All groups share one centre, and each spreads out both ways along 13 directions, with some noise.
In the rows, 128 means zero.
Known rows, each followed by its group:
[124  92 153 147 117  96 194 109 111 146 114 153  92 103 111 177 119 141
 183 144 130] -> P
[155 154 130 115 123 134 210 105  94 136 128  92 145 157  92 136 115  90
 119 190 163] -> R
[152 116 155 155 140 136 137 143 161 187 114 194 159 133 102 166 125 155
 107  72 137] -> H
[ 59  88 130 142 123 113 123  98  79 149  84  81 129 140 172 104 113 145
 145 106 118] -> R
[164 154 134  91 108  71 113 128 137 119 161 116 142 156 154  69  90 138
  63 112 158] -> H
[155 142 142  76 121  78 111 107 190 111 122 159 160 124 191 112 113 158
 110  68 128] -> P
[137 127  86 133 137 119 122 107 143 164 130  61 147 138 103 169 170 158
 159 184  99] -> H
[162 140 105 150  86  45 184 110 105 132 115 115 146 169 142 127 145 150
 118 118 148] -> P
[129 112 148 113 164 155  91 160 136 178 137 109 106  97 123 145  85  95
 114 136 140] -> L
[153 120 142 118 208 206 130 143 153 115 113 155 115 148  84  67 121 131
 139  98 102] -> R
[173 105  70 103  91 117 118 101 167 115 148  99 115 126  79  91  76 108
 111 109 158] -> H
[ 70 119 137 109 115  93 166  60 115 156  75 108 112 196 131  89 150 116
 150  90 127] -> L
[101 154 159 210 128 153  95 142 134 124 177 101 139 126 165 136 177 115
 133 106 150] -> P
[137 125  43 118 137 103 112 143 142 133  94 128 103 134 118 122 135 118
 143 103  68] -> R
[158 170 111 161 110 158 175 141  96 128 176 113 160 183 109  75 128 141
 110 177 117] -> L
[131 102  95  79 114 120  80 102 178 141  99 115 119 148 126 101 117 145
 137  84 105] -> P
[171 115 117  71 126 117 123 130 153 160 108 129  91 172  82 121 128 120
 135 139 120] -> P
[159 139 139 104 121 155 136 139 113 137 123 130 136 167  92 110 116 114
 102 154 148] -> L
[158  97 132 128 156 200  76 199 124 133 122 184 139 117 103 106  90 170
 105 122  99] -> H
[101 102 102 191  81 106 131  70 118 109 128  68 146 121 126 142 154 146
 145 105 170] -> H
[118 144  79 124 167 113 151 117 130 175 136  52 141 130 169 119 109 114
 152 159  72] -> R
[139 149  81 115 100  93 129 136 123 143 122 116 121 141 124 159 135  85
 110 148 121] -> R
[142 143 101 120 187 156 158  94 187 180 124  73 175 134 149 136 127 122
 168 123  89] -> H
[123 146 156 142 133 127 154 102 138 108 186  84 140  95 152 118 101  97
 117 136 178] -> H
[188 159  97  88 114  69 146  98 164 148 163  54 126 153 121 145 155 137
 149 202 121] -> H
[155 128  97 196 109  97 122 135 143 162 118 122 149 165 134 149 182 178
 145  92 111] -> P
[168 111 192 143 107 171  65 173 143 137 188 142 108 108 111 125  92 136
  99 123 186] -> L
[149  90  59 164 109 126  95 147 157 171  99 154 117 139  84 145 132 161
 142  73  86] -> H
[145 124 188 169 100 136 133 127 112 103 132 112 111 165 130 135 181 149
 160 138 177] -> P
[150 106 119 168 133 161  88 168 140 163  98 126 151 143 165 143 140 184
 157  98  90] -> L
[121 151 163 103 213 147 139 157 136 145 130 149 134 128 172  89 103 121
 111 110  93] -> R
[105 117  86 170 113 202 139 131  86 184  82 111 154 172  84 134 124 115
 131 135 109] -> P
[ 93  85 150 114 153 108 138  74 163 145 133 131 102 121 123 109 127 178
 186 112  97] -> L
[121 117 126 137 154 130 149 127 108 162 110 135 155 140  88 125 115 135
  91 117 140] -> R
[ 95 148 112 142 172 172 111 127 122 159 116  89 171 136 117 149 152  93
 102 138 122] -> P
[110  86  98 169 133  96 168 149  82 193 105 126  93 119 130 132  84 156
 163 122  78] -> L
[124 128 178 136 178 144 164 117  94 106 129  71 164 120 143 146 150 154
 142 183 155] -> P
[140 148 121 144 127 104 155 144 146 100 145 140  94 108 170 151 148 112
 180 127 100] -> R
[117  86 115 173  95 216  98 133 118 180 139 111 133 144 116  87  82 158
 153 117 111] -> P
[125  75 114 128  81 138  82  99 140 113 139  55 116 114 146 134 124 177
 192 161 127] -> R
[123  74 119 132 110 145  75 155 104 151  88 153 129 145 108 105 108 184
 106  96 115] -> R
[117 156 183  94 160 180 111 161 135 132  82 184 125 156 136 150 167  77
 117 112 129] -> L
[114 162 104 154 128  93 139 100 147 105 157 152 187 158 124  89 173 181
  88  98 111] -> L
[ 57 105 114 184 143 144  98 130  90 115 155  62 103  89 175 106 123 137
 173 141  95] -> H
[104 135  61 116 149 108 140  98 160 180  74 121 158 137 129 165 142 105
 134  97  82] -> P
[145 125 125  97 114  87  91 143 137 161 139 130 100 156 109  93 109 134
  86 113 133] -> H
[125 136 159 120  95  58 123 102 139  56 132 144 122 104 170 143 160 130
 123  97 175] -> H
[120  82 193  96 103 104 142 116 110 111 101 144  66 104 131 142  96 109
 151 118 180] -> L
[136 115 162 159 142 184 122 129 119 164  80  98 194 174 176 132 155 192
 155 111 121] -> L
[132 122  97 125 134 142  75 128 161 160 121  84 136 143 128 126 130 121
 122 105 121] -> L
[ 87 118 114 149 181 104 188 103  83 110  77 112 178 103 174 140 134 157
 141 125 104] -> R
[118 118  91 103 136 171  90 132 142 152  85 119 118 160  89 117 129  85
 121 105 112] -> H
[ 85 136  82 147 205 104 173 144  98 140  71 157 134 117 143 124 134 110
 121  85  64] -> R
[145 119 156 119  92 171 119 151 117  90 118 184 135 129 161 100  98 154
 130 111 132] -> P
[126 112 123 140 152 111 111 130 158 203 174  63  99 109 159 115  84 128
 160 119 100] -> L
[177 162 113 154 109 139 120 157 163 129 217 124 105 123 108 126 127 108
 133 159 125] -> L
[160 104 123 128 126 115 121 136 141 195 147 102  89 152 107 128 120 177
 171 162  86] -> H
[102 152 119 202 139  89 131 148 140 124 172 132 131  76 188 157 149 117
 134  92 113] -> H
[ 93 161 110 157 138 170 133 159  60 118 115  91 143 157 167  92 125  84
 109 139 114] -> P
[110 137 121  67 144  53 154 123 118 138  91 147 126 116 141 151 108  94
  88 122 129] -> R
[140  94  75  96  60 132  57 126 141 189  92  92 103 182  74 136 128 123
 124 134 120] -> R
[ 99 107 179 131  87 182 163 114 138 149  92 225 120 111 115 183 110 103
 165  98 142] -> P
[177 107 131 119 103 167  97 172 138 139 161 121  66 132 108 106  88 117
 157 154 124] -> L
[143 135 128 133 200 123 203  82 126 103 128  94 203 107 110 125 126 159
 111 142 153] -> R

New rows. What belongs after each?
[127 110 133 137 107 142 135 118 128  95 104 148 124 124 125 124 121 113
 137  85 158] -> H
[107  82 124  68 131 153 151  82 109 115  65  68 108 132 129 138 122 131
 212 193 106] -> R
[113 126  88  49 107 114  54 131 150 103  66 121 118 133 143 157 157  94
 123 128 108] -> R
[118  90 139  99 162 157  87 131 143 142 132  91 101  93 132 124  93 122
 151 140 118] -> L
[133  93 140  95 181 144 135 120 129 174 105 134 147 124  75 125  92 161
 110 137 124] -> R
[156 135 172 115 135 120 175 144 101 137 140  97 122 119 181 127  81 119
 141 164 146] -> L
[164 101 164 104  96 172 144 101 149 135 149  91  49 168  87  90 112 108
 206 158 147] -> R
[178 157  95 135  58  97 127 143 123 128 109 111 119 171 129 143 139  78
 100 110 171] -> L
[103 113 134 151 103 207 115  94 120 121 124  81 165 138 140 111 121 134
 154 130 143] -> P
[107 119 173 163 154 113  98 158  97 143 140 118 121 146 140  99 138 149
  93 105 150] -> P
[137  89 141 140 125 100 152 161 111 164 128 190  97 107 134 121  70 171
 139 109  97] -> P
[143  91 110 133  91 118 122 146 127 148 107 111  44 142 144 126 108 115
 202 118 101] -> L
[158 103  64  80  82 100  82 127 142 120 133 103  93 121  75 134 102 118
 117 156 132] -> R
[174  93  95  97 100 100 151 157  80 128  65 174 137 150  89 129  97 185
 107 146 114] -> R
[121 130 118 186  90 117 126 137  98 126 148 124 135 136 125 110 115 121
  92  95 164] -> H
[126 126 128 166 150 133  73 156 126 117 125  85 108 158 130 126 196 139
 142 122 122] -> P
[139 163  78 134 155 100 130 142 147 117 116 124 155 130 161 129 153 116
 116 102  89] -> R
[141 129 103 132 124 149 148 146  90 113  90  82 129 112 139 174 124  85
 144 168 141] -> L
[ 96 120 193 112 155 228 142  86 129 144  96 112 201 136 125 149 129 132
 137 149 159] -> P
[116 108 152  97 155 153 176 100 121 145 104 146 114 140  77 139 132 132
 164 172 117] -> L
[108 114  78 132 122 101 132 107 144 179  80 115 114 161 117 129 140 114
 148  79  99] -> H
[127 118 165  97 181 215 159 136 102 164 112  92 142 154 128  87  79 118
 144 176 114] -> H
[140  98 101 170 106 144 145 113 123 127 122  98 130 143 124 128 151 182
 196 146  97] -> L
[111 124 140 170 128 113 109 130 171 129 192 123  66  88 152 124 130 110
 173  91 121] -> R
[ 54  88 137 161 109 172 135  88  83 143  83  81 107 148 113 124 136 105
 169 122 144] -> P
[ 83 129 166 145 214 129 160 122 130 124 134 136 151  78 169 129 120 128
 129 109 117] -> R
[117  96 100 123 178 133 143 124 120 133 106 142 170 106  97 132 122 198
 127 150  78] -> L
[108 129  94 181 124 108 160 128 104 177 143  87 118 142 153 106 112 137
 155 126  89] -> L
[135 153 119 115  91 111 129 118 119 123 126  71 139 161 187 117 139 115
 143 146 129] -> R
[157 106 156 127  50 121 129 144  81 113 132 142 127 143 112 131 101 154
 101 159 186] -> R
[118  89 151 129 127  78 162  96  93 117 138  90 101 107 102 125 109 144
 129 154 177] -> P
[122  96 184 134 129 181  94 137 119 187  91 119 172 169 157 125 130 200
 136 128 121] -> R
[146 143 130  87 121 157 119  88 163 116 133 109 157 180  77  99 161 125
 117 146 146] -> L
[117 104 144 152  91 112 154  63 125 155 149  56 123 171 131  78 121 163
 166 126 153] -> L
[153  85 177 107 146 192 160 116 133 144 100 149  94 151  62 131 123 141
 178 154 139] -> R
[120  83 154  91 170 119 154 101 137 127 119 130 108  83 114 144 100 159
 174 156 110] -> L
[ 95  98 135 143 160 111 188 106  93 139 145 105 115  91 137 123  94 155
 174 167 102] -> L
[109  89 133  90 131 101 139  94 123 121 113 157 110 115  56 123 107 138
 102 128 151] -> L
[163 121 119 110 129 173 150 109 149  87 133 119  90 136  55 122 142  90
 165 155 151] -> R
[116  97  96 160 117 125 117 133 124 192  48 152 129 181 105 156 169 166
 152  80  83] -> H
[100 112  85 123  94 120  85  95 117 111  90  75 150 150 124 118 148 127
 115 109 144] -> R
[106 137 162 209 120 146 131 110 133 148 134 101 166 163 184 115 167 164
 154  79 140] -> R
[132 109 185 114 104 110 183  32 152 105 119  75 166 141 155 112 119 145
 155 101 209] -> H
[145 131 153 109 124 123 187 109 108 149 133  81  81 165  98 134 132  87
 169 187 147] -> P
[ 75 117 135 162 128  98 133 145 121 170 116 177  64 115 136 146 126  85
 143  66 112] -> H
[134 148  98  87 187 143 109 138 159 156 123  84 145 133 168 118 122 118
 143 149  64] -> R
[ 76 138 106 179 130  94 122 102 147 143 150 107 124 101 158 136 134  80
 125  60 143] -> H
[159 124 136 100 116 114 101 146 156  99 108 170 116 103 109 178 141 106
 110 116 157] -> L
[127 106 100 142  90 188 124 123 119 164  86 107 108 182 107 110 135 124
 185 127  96] -> P
[172 145 125 144 128 158 117 180 129 131 181  89  92 113 172 112  89 102
 154 163 108] -> L
[142 139 115 158 118 146  76 139 151 214  93  92 176 205 153 112 149 147
 100  63 122] -> L
[123 104 160 143 175 132 154 103 140 120 157 135 104 112  79  74  97 129
 121  88 162] -> R
[107 136 140  96 160  85 128 121 161 137 135 114  96  97 197 137 124 106
 171 118  88] -> R
[172 131 118 152 114 125 120 141 148 165 162 113 128 140 101 163 153 161
 149 164 115] -> H
[117  84 154 103 104 123 108 124 125 171  95 125  91 149 139 133 113 149
 169 123 113] -> R
[185 158  99 135 124 110 118 185 149 201 132 110 112 159 175 136 105 100
 130 111  95] -> L
[157 146 121 189 139 126 224 121 100 142 103 146 153 171 112 117 148 148
 138 105 128] -> R
[174  90 106 103  90 107  63 133 154 122 146  99  74 153  88  79 117 156
 136 115 138] -> P
[ 88 145 116 114 164  93 176  97 124 105  98 105 104 119 176 128 145  87
 173 120 100] -> R
[150 118 113 110 101  71  84  94 147  90 145  73 165 136 159  91 135 201
 105 124 150] -> H
[ 96  67 150 147 116 134 118  79 134 113 111  55 104  84 148 157 129 140
 206 130 158] -> L
[133  95 151 154 131 101 129 141 107 179  60 157 142 194 132 121 157 207
 129  77 115] -> P
[157 125  71 105 138 105  94 108 182 120 107 104 180 132 138 124 143 166
 115  89 109] -> H
[102 140 143 101 195 185 129 126 127  68 153 131 156  78 122 125 133 129
 131 188 110] -> L
[114  96 131 167 108 112 139 107 108  98  88 161 170 127 119 152 162 198
 127  96 143] -> L
